The same things were measured in two ways. Each way mixes the same 11 hidden numbers, adds some noise and spreads widely along 7 directions of its own, which tell nothing about the thing.
(in the rows, 128 means zero)
Some things both ways: the first way, then the second way.
[146 153 106  94 116 118 150 112 155  85 126 119  90 148 147 160 114 180
 122 161]
[154 144 192 162  71  90 125 172 116  83 121  98 109  42 137 161 111 150
 101 159 126 173  83 155 163]

[147  86 147 165 180 132 148 102 147  99 133 130 165 109 155 150 124 148
  91 133]
[138 152 144  91 121 114 121  99 111 165 108 113 144 128 144 126 127  94
 160 130 155 108 136 126 135]

[157 146 119  88 163 139 114  95 128 154 169 113 110 166 127 143 158 182
 141  94]
[103  92 151 139 122 163 168 178 139 105 113 145  80 141 116 167 143 167
 104  80 136 134 101  97 147]

[107 149  90 154 143  99 133 118 111 198 136 142 155  84 106 180 157 151
  91  69]
[103 105 179 172 117 105 150 137  63 132  62 103  54 107 144 183 136 116
 141 140 129 107 123 140 147]

[ 93 106 119 178 112 151 107 123 150 124 108 146 156 125 137 145  67 122
  84 132]
[ 93 127 121 170 130  93 101 103 100 106 134  99 135  82 146 148  97  48
 136 137 124 108  99 184 154]

[126 148 101  99 149 113 119 154 101 131 168 124 151 113 101  75 136 140
 157 144]
[169  80 118 145 108 140 173 122 130  73 172 161 127 105 119 122 103  92
 114 128 137 154  90 158 140]

[135 156 151 146 104 159  79 129  98 113 142 128  94 137 139 104  80 118
 108 135]
[106 129 139 145 109 105 122 109 184  99 195 110 171  88 144 122 115  73
 158 111 112 158  71 133 164]

[133  82 138 167 151 124 131 136 139 132 141 132 168 151 132 107 150 172
 152 108]
[147 105 101 127 123 133 142 144 157 115 164  96 123 145 105 149  93 102
 105  98 136 153 114 158 131]

[142 172 123 132  90 142 140 154 154 100 170  84  94 118 167  79 118 130
 100 143]
[142 117 137 158  92 104 144 168 152  67 152 138 148  84 121 139 148 155
 130 112 115 174  91 129 148]

[113 114 105 114 109 205  89  29 110 218  92 107 127 102 127 236  73 157
 123  91]
[ 81  98 132 146 137 120 123 144 114 113 112 144 106 122 119 155 152 152
 118 107 113 135 124 118 156]

[133 136 133 101 159 108 138 124  44  85  97  94 142 127  99  91 217  94
 131 108]
[140 137  92 221 114 122 193 121 116  96 135 190 125  28 135 143 178  94
  42 160  90 124  92 116 146]

[122 109 138 162 125 146 158  98 136 120  98 131 108 118 154 157 103 110
 120 114]
[130 190 106 158 142 111  66 150 108 114  99  81 105 107 157 121 137  72
 112 166 105  83 126 153 142]

[ 83 168 136 171 116 106 156 154 128 118 141 176  79 133 141  93 132  74
 129 137]
[ 99  93  87 110 130 154 152  79 131 145 170 175 148 143 107 139 104  79
 154  78 158 139 108 136 104]

[131 144 129  86 135 138 156  95 112 100 119 107 114 115 136 146 130 106
 116 154]
[150 121 141 141  66 118 174 147 167  71 164 151 137 121 128 116  77 111
 124 111 145 160 101 141 131]

[124 155 139  97 122 107  99 134 167 114 153 120 126 162 150  97 111 150
 162 140]
[197 118 189 120 118 105 147 147  68 155  51  89  79 153 149 129 119 113
 128 160 131  96 167 137 135]

[105 121 138 145 128 122  78  99 157 180 114 107 173 143 137 149 100 208
 122  93]
[194 159 139 151  89 106 131 175 122 110 102  94  80 141 130 128  97  98
  83 162 125 153 131 152 112]

[160 141 149 172 166 170  91 149 120 139 143 119 114 174 141 105 151 144
  64  77]
[ 70 130  91 151 151 149 128 131 117 133 132 143  99 110 121 154 122 128
  83 116 115  88 122 131 142]

[136  90 123 151 198 168 125  79  88 160  93 100 172 102 114 180 138 156
  93  87]
[144 166 118 140 108 129 128 175 138  84 111 139  95 116 129 116 151 150
  78 147 123 132 110 126 147]

[126 113 170 167 115 122 204 171 130  85 147 134 125 131 150  43 165  57
 130 153]
[135 105 137 142 125 118 146 137 153 112 139 109 116 136 133 133 142  83
 135  93 110 126 119 130 149]

[ 84 100 112 162  96 100 159 158 167 113 115 166 154 119 117 120 119  86
 115 141]
[161  91 180 116 118 118 165 136 110 156  90 146 115 133 125 148 148 147
 144 118 132 149 132 105 139]

[141 145 121 137 134 144 170 147 112 103 135  71 131 117 142  79 133 149
  97 144]
[172 157 109 141  98 108 137 157 151  72 180 138 163  81 125  90 145 146
  97 150 111 179  72 147 116]

[173 140 130 136 115 180 114 101 129 143 140  94  81 132 155 159 100 172
 104 110]
[157 108 158 107 112 117 129 123 127 149 133  80 116 166 133 143  74 119
 161 141 141 140 144 123 132]

[131  91 160 126 142 106 133 147 122 110  87 111 160 147 110  95 162 115
 166 122]
[120 123 127 137 148 123 128 158 120 131 103 113 108 164 131 121 167 148
 122 114 104 119 131  99 122]

[116 162 137 102 133 172  83  94  94 101 124 112  82 162 154 127  78 121
 163 136]
[168  73 166 109  89 145 200 160 148 101 136 152  91 147 107 147 130 154
 131  84 140 158 138 113 140]

[133 122 138 107 132 157 103 110 104 107 118 134 105 167 128 124 112 131
 166 144]
[ 81 114 118 119 145 119 129 119 152 130 151  76 120 177 136 131  93 106
 154 108 132 106 114 141 152]

[117 156 151 132 101 130 125 122  96 118  94 101  80 159 149 103 135 125
 141 107]
[173 106 138 174 109  90 158 105 108 147 153  92 148  98 132 141  79  50
 106 143 111 152 120 159 102]

[129 130 123 115 161  90 114 124  77 129  79 128 148  99  93 145 139 142
 141 114]
[136  99 201 130  97  89 140 148  88 100 118 102 136  93 141 140 131 163
 148 124 142 156 105 125 140]

[116 176 133 144  95 170 138 135 142 114 149  93  74 154 173  91 117 120
  93 138]
[201 127 108 110  88 131 186 131 162 136 154 149 118 164 105 114  79 123
 103 144 140 170 136 134 109]

[119 167 129 125 101  65 117 185 132 153 151 128 137 101 115  89 207 114
 161 105]
[125 167 138 173 120  79 110 172 156 110  83 128 127 118 143 119 176 144
 136 151  79 142 108 122 167]

[115  87  98 126  81  81 133 105 181 147  94 147 168  96 110 211 123 134
 116 106]
[148 112 209 154  69  93 153 180 145 104  98  83 109 143 137 169  79 136
 167 112 140 159 117 118 144]

[118 106 115 124  86 115 172 110 113 135  66 124 125  89 112 168 129 108
 148 135]
[125 116  99 133 113 127 135 147 137  99 168 136 129 134 104 131 119 153
 123 112 122 161 122 133 106]

Other things, the second way, with their names:
K_989: [171 142 110 120 113 142 147 149 130  92 140  92  88 149 137 115  89  98
  99 149 150 107 119 158 139]
K_264: [ 89 123  88 130 152 139 120 121 142 155 185 153 169 101 110 134 157 158
 124 102  96 151 100 106 104]
K_348: [128 123  71 116 135 120 109 136 146 114 170 104 146 187 108 112  70 130
 154 129 126 143 131 160 101]
K_728: [121  95 143 162 159 113 154 117  44 152  65 127  60 110 137 161 206 133
 112 150 103 103 145 111 138]
K_36: [202 147 139  94 101  91 139 123 170 150 149 133 188 131 128  85 117 121
 145 145 126 169 117 137 134]
K_161: [ 31 102 113 138 167 118 101  97  85 139  93 136 132 136 134 157 123 120
 152 122 148 114  87 146 162]
K_680: [127 132 110 140 116 137 123 161 149  50 157  76  92 166 145 113  63  84
 143 125 144  99 108 167 140]
K_113: [141 146  93 125 107 120 119 136 159 106 158  97 120 170 121 118  62  96
 140 135 139 140 127 161 121]
K_669: [181 175 205 118  87 113 146 169 160 120 111 156 148  89 166  81 156 157
 124 158 108 120 108  87 168]
K_534: [190 110 137 162  97 116 150 128 125 108 127 125 121 119 130 138  89  66
 113 163 133 166 101 146 133]
K_973: [150 115 142 143 109 124 165 143 126 123 133 110  63 135 123 146 103 131
 121 149 114 133 135 146 135]
K_873: [107  96 127 129 144 128 140 113 118 151 139 140 158 131 125 142 132 139
 135 110 123 142 111 104 124]
K_96: [122  62 169 122 120 118 175 144 107 119 111  93  84 161 123 171 129 150
 144  95 151 140 122 121 148]
K_738: [148 102  87 127 110 148 183 132 144 107 175 150 115 150  98 131  95 108
 117  88 144 139 128 150  94]
K_93: [121 122 144  81 141 123 116 128 100 149  76 115 125 170 136 136 151 168
 178 137 167 122 125 107 154]
K_907: [156 113 153 104 129 117 176 131 158 154 134 140 102 157 126  97 187 153
 124 127  90 151 131  94 145]
K_620: [161 131  83 169 138 138 130 121  86 109 140 178 138  78 129 111 152  96
  88 163  98 120 121 137 106]
K_11: [ 70 183 108  83 186 117  95 152 121 156  80  92 109 191 152  86 204 193
 146 133 117  66 119 103 140]
K_816: [167 125 157 162  94  81 150 134 127  99 124  70 110 124 151 127  69  58
 141 152 127 125 115 184 152]
K_502: [145  84  98 214 129 128 180  89  77 111 143 146 105  65 131 152  96   4
  85 137 106  88 122 185 127]
K_225: [179 153  91 106 135 146 150  97 115 181 105 152 111 151 130 112  83  92
 108 191 138  86 151 150 130]
K_303: [150 102 140 134 138 119 120 136  97 123  98  80  93 187 143 129  70  86
 154 149 137 106 136 155 138]
K_469: [110  71 156  90 133 120 168 123 119 164 127 153 144 142 103 148 152 197
 144  86 138 162 127 106 133]
K_203: [116 145 142 139 122 117 125 207 174  87 118 133 126 110 124 136 196 217
  95 107 104 161  81  99 175]
K_278: [154 115  89 161 109 125 150 110 120 109 180 148 130  87 112 135  88  76
 111 134 114 133 135 171 111]
K_344: [ 92  73 147 167 146 109 165 119  62 153 123 103 106 112 125 171 116 129
 115 110 115 115 130 139 111]
K_554: [132  97 155 119 110 137 117 105 141 143 198 158 163  63 116 134  73  65
 143  86 112 140 123 169 130]
K_869: [107 118 130 108 153 143 132  95  93 188 116 157 111 134 130 137 168 144
 153 142 112 112 144  82 119]
K_354: [160 130 106 119 107 130 146 153 133 118 130 174  94 147  96 118 132 159
  96 134 114 166 147 135 107]
K_614: [150  95 204  84 114 126 192 154 124 175  90 110  83 175 130 148 121 203
 136 119 141 110 165  87 152]

Some of these things the first way, each followed by its name:
[139 159 132 154 117 100 114 163  92 163 137 127 137  87 115 104 157 117
 117  91]
K_278
[128 157 114 131 115 146 135 106  97 174 106 103 102 137 125 149 140 144
 104  79]
K_344
[148 115 128 155  93 104 109 169 157 154 140 143 168 102 105 124 119 142
  80 116]
K_869
[106 133 164 140 123 111  64 167 114  74  84 139 104 174 128  94 103 123
 170 145]
K_113
[139  93 122 120 196 129  97 124  73 122  99 131 167 117  84 142 113 142
 151 110]
K_680
[118 129 141 149 151 169  72 113 110 190  91  91 164 119 128 162 103 172
 109  94]
K_354
[115  96 111 101  79 149 140 119 167  69  82  93 133 135 136 130  58 103
 129 184]
K_620
[ 97 122 114 103 112  85 148 109 109 133 115 149 143 111 110 143 140 118
 185 129]
K_738
[ 91  89 113  53 147 118 140  60  59 113  54 138 145 129  85 183 122  92
 217 137]
K_502
[109 116 112 125 184 143 107  73  43 128  97 142 117 128 104 150 111 136
 172 100]
K_989
[117  98 122 152 104 121 222 146 129  84  79 142 100 127 123 122 170  55
 114 144]
K_873
[132  83 173 115 157 138  51 158  86 103 102 102 218 168  97  75 107 159
 165 152]
K_907
[137 138 124 105 135 171 139 102 128 115 121 109 103 157 149 149 125 147
 140 148]
K_469
[142 115 139 157 106 196 145 160 189  54 138 109 120 189 173  92  94 105
  33 157]
K_614
[139 114 120 172 129 162 180 149 151 110 147 107 118 145 153  93 159 119
  79 122]
K_203
